There are 3 ways to turn a row about zero (a turn may also mirror it). The second row of each pair is the first, turned, with some noise. The first 27 pairs use one turn. New pairs use 2 turns, one after the other, and a turn may come again.
Known pairs, each followed by its turns in order:
31, -131, -72, -330, 30, -270, -256, 11
-49, -20, -135, -336, 144, 141, -120, -269
Q805

-359, -330, -308, -156, 135, 22, -91, 148
295, 69, 13, -222, -222, 478, -9, -125
Q805

-121, -156, -60, -82, 494, -231, 31, -176
-102, -118, 38, 107, -179, 388, 30, -402
Q250

53, -146, -56, 333, -6, -357, -131, -105
49, -148, 253, 388, 86, 163, 175, 28
Q250

367, 30, -56, 494, -62, -278, -24, -16
-36, -414, -140, 409, 81, -213, 27, -223
Q805

-494, -191, 185, 10, -314, 86, 70, 29
99, -252, 102, -307, -105, -306, 391, -10
Q250

-69, 300, -374, -4, 75, -35, -9, 36
275, 63, -85, -124, -169, -220, 179, -175
Q805

-361, -229, -494, 109, -214, -237, -52, -92
242, -231, -396, -118, -466, 249, -72, -72
Q805

-258, 74, -273, -160, 20, 41, -382, -56
376, -236, -111, -85, 198, 46, -113, -254
Q250

-494, 274, -294, -48, -144, -1, -74, -111
399, 300, -13, 77, 71, -304, 55, -309
Q666

-248, 12, 72, 29, -140, -55, 149, 21
100, 26, -80, -12, -98, 4, -178, 212
Q805

190, 5, -282, -34, -60, 45, -265, 319
349, 42, 75, 93, 31, -24, -386, 124
Q250

335, -180, -327, 121, -379, 74, 452, -10
-155, 421, 360, 195, 49, -495, -84, -25
Q250

-29, 103, -165, 204, 135, -188, 47, -59
56, -211, -5, -35, 164, -263, -15, -86
Q666

-259, 38, 274, -23, -12, -78, 57, -63
241, -59, -38, -25, -289, -22, 17, 10
Q666

-142, -72, 92, 47, 243, 199, 121, 0
3, -110, -123, 245, -158, -9, -219, -4
Q666

-249, -205, 66, 107, -40, 33, -128, 288
53, -44, -86, -67, -127, 220, -129, -339
Q666

-220, 210, -164, -50, -198, -20, 177, -77
283, 147, -138, 79, 102, -154, 199, -50
Q666

-39, -93, 28, -47, -147, 114, 80, -47
101, 73, -32, 117, 4, 182, 52, 37
Q666

-125, -55, 172, 53, -63, 44, -142, 21
117, -108, -66, -40, -64, 4, 178, 130
Q250

-43, -158, 145, -65, -18, 494, -9, 77
-100, 194, 211, 42, 63, 267, 253, 286
Q805

-180, -27, -153, 148, 203, -126, -96, -343
-80, 95, -97, 83, -361, 13, -113, -271
Q805

61, -353, -86, 146, -32, 271, 169, -89
34, 184, -22, 191, -230, -304, 139, -161
Q250

18, -339, -109, -272, 232, 71, -67, 100
-350, 27, 145, 275, -126, 81, -2, -201
Q666

-166, 260, -119, 162, -13, -128, 41, -239
33, 61, -194, 78, -283, -251, -88, -30
Q805

-150, 87, -43, 31, -152, 59, -244, -156
227, 213, 164, -76, 65, -16, -80, -62
Q666

338, -40, 12, 56, -321, -225, -17, -394
-31, 316, 160, 205, 410, 32, 258, 52
Q250

New pairs. What belongs after each?
21, 494, -205, -3, 23, -180, 23, -53
-97, -36, 205, 101, -198, -103, -356, -295
Q250 Q666

-57, 56, 295, 5, -264, 310, -59, 418
48, 150, -112, -274, -77, -90, 551, 65
Q666 Q805

-15, 68, -49, -72, -35, -277, -90, 21
-82, -45, 86, -181, -15, -86, -204, 92
Q666 Q805

359, -4, 202, 74, -28, 96, 4, -171
50, 25, -324, -72, 186, -248, -92, -43
Q250 Q666

399, -68, -21, 0, 83, 40, -205, -50
74, -260, -123, -262, -192, 90, 44, 35
Q666 Q250

-6, -122, -46, 333, -182, -494, -374, 201
218, 106, -73, 584, 29, -77, -103, -420
Q805 Q250

-42, 105, 92, -148, -69, -53, -2, -494
-1, -87, -85, 396, -19, -328, -52, 65
Q250 Q666

-75, 95, -94, 159, -104, 343, -102, -36
89, -273, -75, -33, -64, -13, -62, -303
Q250 Q805

-115, -31, -263, -494, -129, 282, 220, -53
-8, 242, 373, -29, -157, -394, 267, 168
Q250 Q666

-134, 325, 21, 31, -215, 108, 10, 139
234, -221, 90, -36, 144, -198, 22, -155
Q805 Q805

34, -122, -237, -11, -193, 63, 18, -20
41, 163, 124, -82, -119, -194, -1, -91
Q805 Q250

-4, -371, 160, -31, 198, 115, -36, -62
-88, -222, -94, -20, -134, -203, 146, 287
Q250 Q805

-56, 73, -351, -410, -73, -327, -143, 204
-391, 241, 305, 259, -16, -125, 287, 142
Q805 Q666

59, -54, 151, -175, -56, -141, 193, 30
-92, -33, -112, -320, 19, -12, 13, 55
Q250 Q250

-162, -85, 52, 33, -133, -78, -141, -142
-51, 23, 22, -32, -43, 98, -3, 297
Q666 Q666

10, 43, 12, 159, 157, -54, 144, 85
-6, 16, 20, 166, 27, 78, 151, 167
Q805 Q250

-39, -97, -136, -123, -372, 390, 42, -99
-72, 31, 176, -319, -237, -305, -208, 24
Q805 Q250

86, -39, 152, -111, 314, 115, 340, 54
83, 151, -330, -173, -170, -20, 70, 255
Q250 Q805

74, -142, 250, -60, 146, 144, -102, 227
134, 148, 113, -88, 137, -250, -170, 157
Q250 Q250

186, 102, -126, -153, 210, 128, -137, -218
189, 175, -148, 170, 174, -79, -244, -59
Q666 Q805

92, -121, 19, -207, 47, -30, -43, -65
-111, 102, 58, -57, -19, -161, 136, 51
Q250 Q805

-263, -81, 45, 158, 151, 6, 19, -29
165, 144, 23, 220, 78, 26, 147, 13
Q666 Q250

-125, 105, -276, -494, 99, -17, 109, -137
-442, -249, 206, 124, 200, -47, 78, 147
Q666 Q250

-162, 181, 157, 25, -83, 117, 58, 21
88, 131, 47, 64, 148, -35, -221, 98
Q666 Q250

358, -89, -32, -67, -85, 48, -64, -322
-107, -165, -124, -142, -346, 55, -16, 252
Q666 Q250

-494, 29, -84, -23, -165, -46, -494, 180
-536, -177, 240, 150, -24, 331, 137, 145
Q250 Q666

4, 68, 102, -306, 178, -60, 13, 11
-79, 193, 5, -211, -57, 17, 218, 92
Q250 Q805

-25, 25, -283, -112, 96, -3, -95, 358
-38, 180, -126, -106, -363, -105, -111, -100
Q666 Q805

-152, -91, -195, 80, 97, -56, 132, 259
-203, -48, -243, 56, 122, 173, -126, 84
Q250 Q805

70, -363, 23, 93, -63, 141, 42, 18
57, -26, -145, -14, -279, -247, 107, 14
Q805 Q250

218, 98, -36, 121, 92, 21, -8, 19
-170, -31, 93, 102, -25, 53, 168, -24
Q805 Q250

16, -91, -64, 72, -284, 4, 106, 40
-159, -33, 113, -47, -20, 214, 49, 151
Q250 Q250

154, -55, 39, 154, -45, 44, 81, 138
-54, 3, 31, 141, -233, -13, 73, 41
Q805 Q250

99, 256, -7, 168, 50, -88, 38, 97
177, -253, -4, 37, -174, -15, -32, 30
Q250 Q250

-105, -33, -11, 83, -16, -76, 67, -55
69, -116, 1, 73, -74, 58, 24, 19
Q250 Q666

-54, -310, -146, -179, 218, -160, 81, -42
62, 266, 252, 99, -164, 212, -59, 139
Q805 Q666

60, -126, -167, -334, -198, 200, -16, 24
-142, 147, 156, -173, -39, -263, 138, 258
Q250 Q666

